There are 4 nested groupings, the coarsest first. Each group lies inside one group of the grouping before and may be the whole of it. The rows also spread widely along 13 directions, which tell nothing about the answers.
(in the rows, 128 means zero)
Some rows, each with its group in each grouping after it:
[149 130 136 143 145 142 205 148 112  88 149 129 131 119 137 128 105 136
 156  92 104 111 154 113 113 107 129 129 137 116 137 131 138 139  99 113]
vuzu vokit Q471 Rar
[ 94 129  94 128 128 117 152  94 151 108 165  97 106 100  90  95 172 137
 114  99 158 175 146 149 101 105 159 115 126 101 128 119 141 147 138 139]
sim Gudu Q915 tazur
[137 132 138 149 121 131 135 115 138 125 132 129 144 133 135 134 124 135
 152 111 145 112 121 118 134 136 147 155 102 122 156 131 115 128 108 121]
vuzu Vesi Q723 fug
[142  94  83 172 144 158 146 141 119 138 154 130 113 112  98 165 133 157
 125 100 124 148 138 144 141 158 154 124  85 115 165  87 107 150 136 152]
sim Pif Q661 luk
[147  98 133 136 137 152 138 125 100 133 158 144  97 111  96 150 118 132
 141 124 103 127 116 118 124 128 116 127 108 162 132 136 127 161 110 151]
sapu pife Q162 Vumeg
[133 139 120 103 112 104 120 129 123 111 110 119 137 146 134 146 119 136
 118  93 137 140 138 141 134 114 102 145 126 141 127 160 133 167 122 159]
sapu Det Q660 ropu
[147 138 117 130 121 128 127 126 141 141 150 127 104 132 105 147 127 125
 121  69 125 185 135 157 118 124 113 130 118 142 134 130 129 161 107 146]
sapu pife Q162 bodi
[183 117 174 122 109 158 121 109 145 132 135 120 125 137 119 154  94 130
 146  84 112 136 142 147 146 131 139 154 134 155 127 118 118 173 113 144]
vuzu Vesi Q942 Tidos
[ 99 119 154 145 138 158 124 123  98 192 153 119 138 122 122 103 115 145
 183 154 138 123  52 158 147 153 196 174  87 115 153 106  81  74 115 111]
sim Gudu Q915 pav
[149 104 127 145 126 121 150 145  81 160 119 135 112 123 135 149  99 144
 147 122 126  92 121 122 151 144 133 116 118 159 139 120 103 145 102 152]
vuzu vokit Q968 Sipa
[157 201 149 121 128  77 105 136 121 154 110 137  98 172 119 129 114 121
 133  30 157 155 104 156 105 151  75 144 142 158 121 170  83 133  76 139]
vuzu Vesi Q723 nud
[163 134 103 118 147 157 160 103 148 126 175 143  99 116  68 116 146 122
 119  95 118  97 100 124 112 131 148 158  92 135 158 132 148 150  72 124]
sim sikar Q826 piv
[139 164 220  87 115 111  92  48 139 156 126  98 147 157 128  63 124 132
 181 113 169  90  67 169 114 116 186 199 162 148 109 161  87 109  91 118]
sim pefiz Q140 gil
[134 113 153 149 119 123 114 102 118 170 157 124  88 117 122 110 143 121
 169 102 142 174 108 150 116 135 142  95 138 157 103 111  93 134 114 136]
sim pefiz Q121 nefi
[150 145 118 104 134 105 149 121 117 141 145  94 144 151 102 112 132 150
 127  87 142 175 140 172 118 101 135 110 121 128 133 139 121 153 146 141]
sapu Det Q660 som
[ 73 152 129 154  96 118 131 139 153 156 134 144 117 119 182 131 122 102
 152  81 140 171 109 158 123 119 127 167 139 122 127 134 124 102  54 110]
sapu zasu Q724 vakop
[125 147  89 163 163 112 157 159  80 119 136 141 131 136 107 149 120 155
 121 108 147 116 118 129 113 139 121 134  95 107 175 164  92 130 100 138]
sim Gudu Q915 pav
[122 136 110 126 139  95 144 154  78 121 122 119 135 149 136 138 117 150
 129  97 138 163 149 141 121 113  92  95 130 133 126 158 112 147 139 148]
sapu zasu Q724 vakop
[134 106 130  79 116 126 139 110  99 116 136 118 120 124 119 116 125 133
 138 134 120 116 126 110 136 102 110 120 122 160 108 147 159 163 135 157]
sapu pife Q162 bodi
[148 101 115 155 112 159 107  75 187 110 132 147 105  98  86 169 144 132
 106 113 144  68 124 107 142 160 170 193  81 142 175 117 127 174  86 154]
vuzu Vesi Q723 fug
[141  90 181 136 109 126  79  62 123 123  88 123 113 120 118 153 114 154
 139 137 158  46 120 120 148 158 156 177 138 173 123 142  83 167 124 183]
vuzu Vesi Q723 fug
[128 147  97 154  99 133 145 166 152 189 143 145 133 132 167 147 112 105
 151  86 133 153  98 141 162 148 149 151  80 119 168  93 127 107  63 102]
vuzu vokit Q471 Rar
[ 79  99  52 170  97 147 152 142 166 150 148 150  80  69 134 174 137 119
  97  94 129 149 139 150 149 132 159 155 106 121 156  92 142 154  59 158]
sim pefiz Q121 nefi
[116 126 144 109 107 135 108 123 119 157 128 130 134 135 136 143 103 127
 145 130 128 128  91 143 149 125 135 179 107 145 139 144 126 133 101 142]
sapu pife Q162 Vumeg
[119 140  72 115 109 104 130 139 128 148 113 127 128 134 149 131 135 134
 124  95 154 119 113 136 155 144 130 143  95 127 148 123 127 134  97 146]
sim pefiz Q121 nefi
[152 147 122 134 152 141 158 159 106 108  96 114 126 138 144 150  79 169
 137  48 117 101 148 169 139 159 119 180 150 117 133 126  94 136 103 160]
sim Gudu Q915 tazur
[220 170 123 127 138 131 145 150 142 187 130 106 120 169 109 136  96 149
 142   4 122 172 138 196 146 168 125 130 119 144 141  86  89 142 105 134]
vuzu Vesi Q942 Tidos
[143 113 135 179 113 107 151 134 120 107 134 125 139 133 172 145 129 125
 166 104 144 159 167 103 123 122 118  76 130 123 130 123 119 149 132 118]
vuzu vokit Q471 Rar
[142 104 153 172 127 121 144 109 108 135 145 133 107 114 105 161 110 144
 131 114 139 131 155 138 112 110 145 112 149 153 134 149  94 172 108 156]
vuzu Vesi Q723 nud
[145 122 160  79  92 145 110  98 151  63 146 127 133 132 128 140 122 101
 132 115 112 159 146 112 125  82 110 148 139 144 108 162 171 194 122 141]
sim pefiz Q121 nefi
[121  99 155 143 120 140 100  75 128 116 158 139 125 114 105 124 156 122
 155 164 151 108  93  96 118 126 164 143  95 141 144 148 117 146 116 127]
sim pefiz Q140 gil
[176 144 131 133 128 107 142 118 122 155 150 131 107 142 108 116 133 124
 145  78 141 139 123 125 116 132 116  96 115 158 130 136 114 147  99 127]
vuzu Vesi Q723 fug

New rows, each followed by its group in each grouping:
[123 115 100 133 127 122 127 107 129 153 122  96 111 124 108 132 134 161
 118  92 153 143 137 176 143 145 162 135 125 125 135 100 106 150 144 169]
sim sikar Q826 piv
[ 86 141  70  93  62 125  88 153 175 179 110 129  67 111 168 139 135  92
 118  41 130 207 107 169 180 163  99 154 116 149  97  72 153 138  87 165]
sim pefiz Q121 nefi
[148 113 142 101 128 139 139 148  78 144 169 146 112 130  94 147 105 115
 133 134  93 164 107 127 125  91  97 107 109 173 121 167 141 172 112 145]
sapu Det Q660 ropu
[165 149 137 113 129  96 114 130  99  99 120 114 132 164 128 135 118 134
 136  80 143 165 147 130 118 125  81 100 140 141 113 165 113 170 140 150]
sim Gudu Q915 pav
[139 126 132 113 127 123 149 124 104 166 144 110 124 130 102 121 110 148
 135 112 134 135 122 155 139 115 153 127 116 144 136 127 113 141 126 145]
vuzu Vesi Q723 fug
[132  80 117 114 108 148 125  80 131 189 186 126  89  99  86 100 161 110
 142 156 133 138  85 125 144 122 173  97  90 165 122  97 150 151 116 137]
sim sikar Q826 piv
[156 158  94 174 150 147 143 139 176  91 150 140 106 125  70 176 138 132
  96  42 126 168 148 144 102 154 134 167  88  98 195 118 113 159  95 129]
vuzu vokit Q968 Sipa
[130 141  75 117 120  98 160 140 125 155 138 122 113 129 118 139 124 136
  96  71 139 157 153 168 128 102 122 113 131 142 136 139 137 164  89 153]
sapu zasu Q724 vakop
[115 102 120 172 135 112 149 113  92 148 150 124 130 119 123 132 134 155
 143 137 159 125 128 141 117 118 165 108 125 122 147 133  92 135 123 140]
sim Pif Q661 luk
[145  87 129 152 161 128 182  92  76 111 170 106 156 115  98  97 144 170
 159 178 152  79 135 104 109 102 185  85 107 115 152 144 110 141 151 125]
sim Gudu Q915 tazur
[135 130 141 136 151 129 132 159  73 125 125 146 122 141 134 133 118 137
 170 111 113 124  91 109 124 153  84 130  97 146 128 150 103 116 121 131]
sapu Det Q660 ropu
[143 137 131 133 127 148 159 117 158 106 150 128 116 116 101 140 119 133
 125  77 121 130 144 139 117 117 146 166 124 123 148 129 134 154  95 132]
vuzu Vesi Q723 nud
[141 124 140 185 149 130 119 112 116 138 158 132 114 137  98 147 138 139
 144 104 149 172 120 146 101 143 140 114 112 122 154 137  82 141 125 131]
sim sikar Q826 piv
[181 140 232 128 145  98 101  83  83  71  99 108 141 172 134 113 112 153
 187 101 151 106 141 105  94 134  90 116 172 157  92 185  72 151 164 141]
vuzu Vesi Q723 fug
[ 97 124 110 164 114 136 123 146 130 144 140 146 100 118 142 164 120 116
 130  96 130 174 118 145 133 139 118 145 118 125 141 126 119 137  92 141]
sim sikar Q826 piv
[ 68 155 158 144 109  80 129  87 139 135 141 128  90 108 127  90 158 105
 145 111 172 142  98 131  84 105 142 140 158 131 116 156 112 111  76 118]
vuzu vokit Q968 Sipa
[ 77 166 133 150 148 127 145 166  94 151 143 127 119 136 121 138 100 148
 137  79 131 191 101 194 107 125 135 176 137  95 147 143  80  95 105 131]
sim Pif Q661 luk
[155 147 135 120 145 122 135 161  82 136 131 134 116 150 102 151  98 135
 132  90 118 147 115 136 129 139 100 126 110 147 142 146 102 147 121 143]
vuzu vokit Q471 Rar
[108 147 153 152 130 130 115 118 133  93 140 134 140 137 141 127 139 123
 165 111 146 156 106 123 103 131 130 159 112 101 147 152 104 114 114 108]
sim pefiz Q121 nefi
[166 128 116  86 143 133 141 108 112  93 178 117 133 139  52 126 142 134
 107 124 124 162 137 127 107  85 132 106  96 134 149 162 146 190 147 142]
sim pefiz Q121 nefi
[108 136 186 155 141  84 157  96  82 124 122  82 145 145 157  93 115 167
 175 111 168 144 152 173  89  94 152 108 202 114 100 161  75 120 146 136]
sim sikar Q826 piv
[113 130 169 164 152 144 108 114 116 147 152 140  56 109  95 119 141 125
 163  67 120 180  96 157  90 162 113 133 143 156 100 119  76 113 104 136]
sapu zasu Q724 vakop
[ 68 118 108  76  82 106 119 107 120 194 169  93 159 128 115 100 139 125
 121 179 166 192  96 168 157  63 198 123  92 121 143 134 150 138 145 136]
sim pefiz Q140 gil
[156  99 122 183 132 121 123 150  90 156 113 132 106 128 126 184 104 153
 136  99 134 137 145 139 147 167 127 102 114 150 150 106  74 160 131 167]
vuzu vokit Q968 Sipa
[ 91  94 100 188 150 113 121 100 100 172 162 149  76  89  87 100 199 134
 159 152 165 120  63  95 106 171 145  88  63 146 144 113  90 100 119 129]
sapu Det Q660 ropu
[101 134 132 177 116 114 134 142 110 152 118 144 136 133 193 133 117 132
 178 106 154 113  98 131 134 152 135 155 126 116 139 129  93  90  79 116]
sim Pif Q661 luk
[172 121 139 144 115 151 134 112 154 110 159 135 141 132 124 159 116 121
 138  99 122 146 146 137 125 109 151 145 118 130 153 137 128 174  93 127]
sim pefiz Q121 nefi
[135 128 144 137 108 116 124  94 143 119 145 138 123 127 112 140 134 119
 128 121 151 121 127 111 117 110 138 138 117 144 143 159 127 162  97 134]
vuzu Vesi Q723 nud
[123 133  92 135 129 120 197 155 109 133 151 116 126 116 149 114 116 138
 142  86 126 145 150 146 126 104 133 108 140 113 127 122 139 133  94 127]
sim Gudu Q915 pav
[158 109 137 173 143 140 150 146  87 140 139 130 136 134 150 143 104 149
 173 113 128 123 129 127 135 148 135 110 116 129 139 123  90 131 117 129]
sim Gudu Q915 tazur
[158 146 132 116 112 107 114 139 109 165 112 114 136 161 151 142  98 139
 144  76 142 156 127 175 149 135 124 131 136 146 125 132  95 148 112 152]
sim pefiz Q121 nefi
[134 153 144 114 116  72 101 153  62 175  97 124 120 170 149 133 102 137
 149  97 158 152 106 137 143 143  75  99 128 168 109 161  83 132 132 157]
vuzu Vesi Q723 fug
[192 119 174 123 127 149 116  95 139 110 137 123  95 131 106 124 128 127
 163  71 116 130 133 114 123 155 110 124 132 167 102 114 118 162 129 141]
vuzu Vesi Q723 fug
[166 115 115 177 127 156 132 149 136 155 126 142 118 126 126 186  98 146
 136  77 121 123 135 144 157 172 142 157  92 138 169  99  93 148  98 148]
vuzu Vesi Q723 fug
[171 112  89 142 135 136 141 145 117 132 146 125 129 135  78 186 111 155
  94  98 126 158 164 141 144 128 132 111  83 135 175 126 118 191 143 163]
vuzu Vesi Q723 fug
[166 121 117 142 155 137 186 146  91 148 156 124 136 129  92 137 105 154
 137 120 118 105 127 137 129 121 163 122  97 127 174 123 110 141 109 126]
vuzu vokit Q968 Sipa
[156 127 147 108 120 174 139 169 113 144 158 129 121 141 145 135  91 116
 174  74  80 198 112 151 150 136 106 136 118 135 109  96 137 130 125 122]
sim Pif Q661 luk
[185 162 177 128 146 121 126 116 122  86 129 124 141 166  88 165  92 149
 120  70 133 138 156 151  98 110 114 160 148 136 149 186  92 180 118 146]
vuzu Vesi Q723 nud
[ 87 132 111 153 126 142 170 163 122 165 132 122 117 106 144 136 103 142
 145  93 123 139 114 166 148 141 167 169 115 106 151  90 108  97  96 128]
vuzu vokit Q471 Rar
[161 141 176  81 150 131 142 127  78 129 113 121  65 125  68 133  76 149
 116  68  97  99 120 169 117 128 109 167 180 184  97 151  96 169  98 186]
vuzu vokit Q968 Sipa
[ 99 106 133 146 114 129 103 131 102 119 129 135 122 126 141 158 123 132
 142 128 138 158 119 125 136 135 118 135 118 128 129 137 112 143 138 151]
sim Pif Q661 luk
[ 72 121  95 156 122 115 166 142 116 134 156 135 141 109 142 127 145 129
 140 143 142 149 115 124 119  99 145 128  93 104 157 143 137 115 105 116]
sapu Det Q660 ropu
[145 114 130 152 155 178 164 129 117 111 198 145 130 110  63 157 113 134
 120 139 104 139 121 134 107  99 167 153  91 114 180 153 126 160  96 122]
sim Gudu Q915 tazur
[108 136 131 145 104 146 148 143 154 132 189 153  93 104 107 149 128  79
 127 100 106 210 120 128 107  94 125 132 113 128 146 131 155 150  73 108]
vuzu vokit Q968 Sipa
[143 103 134 177  95 115 122 124 136 124 128 128 137 130 158 181 112 130
 136 105 146 167 177 125 140 119 127 102 130 136 140 131 114 178 128 147]
vuzu Vesi Q723 fug
[177  95  61 163 114 113 164  97 160 132 156 130 129 114 108 138 170 137
 118 113 163  98 163  88 138 133 160  74  72 135 171 104 147 178 112 134]
vuzu Vesi Q723 nud
[100 141 142 142 130 135 138 165 104 135 128 144 101 121 148 144 104 125
 154  80 106 164 106 150 121 135  92 159 135 138 115 140 110 118  91 138]
sapu Det Q660 ropu
[120 106  83 145 112 144 146 145 139 144 135 143 130 108 122 184 110 138
 100 115 119 119 132 149 154 120 150 170  92 133 171 130 136 166  83 158]
sapu Det Q660 ropu
[130 159 140  80 103  72 126 169  71 118  85 117  93 158 172 125  99 122
 144  51 128 175 150 124 135 126  17  82 176 172  57 158 129 156 133 169]
vuzu Vesi Q942 Tidos
[ 58 148  95 206 143  82 138 195  62 133 104 146 146 141 151 196 102 157
 118 127 168 158 128 138 123 138 115 135  98  88 193 171  61 112 120 143]
vuzu vokit Q471 Rar
[115 122  91 128  97 105 100 122 133 170 124 116 148 141 105 174 121 147
  91 131 170 155 130 157 164 121 164 142  78 127 180 134 111 168 138 165]
vuzu Vesi Q723 nud
[139 158 141  92 141 115 143 120 111 110 113  97 136 150 116  95 124 158
 151  82 141 118 122 138 127 138 123 151 123 123 124 133 113 119 150 138]
vuzu Vesi Q723 fug
[106 129 124  70  98 116 139 140 120 122 121  93 121 129 138 130 105 133
 116  80 113 197 158 178 143  86 103 133 160 142  88 132 156 170 147 172]
sapu Det Q660 som
[176 123 133 146 152 104 129  80 113  91 130 119 109 131  85 124 149 154
 127  96 161  90 146 117  97 140 128 107 140 147 129 158  94 177 121 159]
sim Gudu Q915 pav
[183 115  82 133  86 150 137 132 191 120 165 117 137 131 133 172 125 108
 108  65 120 212 189 148 153 110 134 104 106 122 146  96 171 206 117 138]
sim Gudu Q915 tazur
[ 88 125 115 122 120 134 110 172  93 153 108 124 123 133 130 189  77 152
 104  97 117 183 134 190 158 126 117 169 125 134 141 137 101 150 130 178]
sapu zasu Q724 vakop
[145 127 187 129 137 152 140 114 110 134 127 117 115 127 130 107 106 144
 185  96 118 104 104 135 131 152 139 161 137 143 112 113  95 109 116 126]
vuzu Vesi Q942 Tidos
[ 93 146 156 116 114  91 136 142  76 161 101  86 178 160 183 120  81 165
 163 123 159 153 127 195 145  97 160 148 161 109 124 150  80 109 141 143]
sim pefiz Q121 nefi
[ 84 122 153 192 116 111 144 137 108 101 102 138 119 113 183 156 109 139
 160 105 149 117 147 115 118 136 112 146 158 118 126 148  92 121  97 138]
vuzu Vesi Q942 Tidos
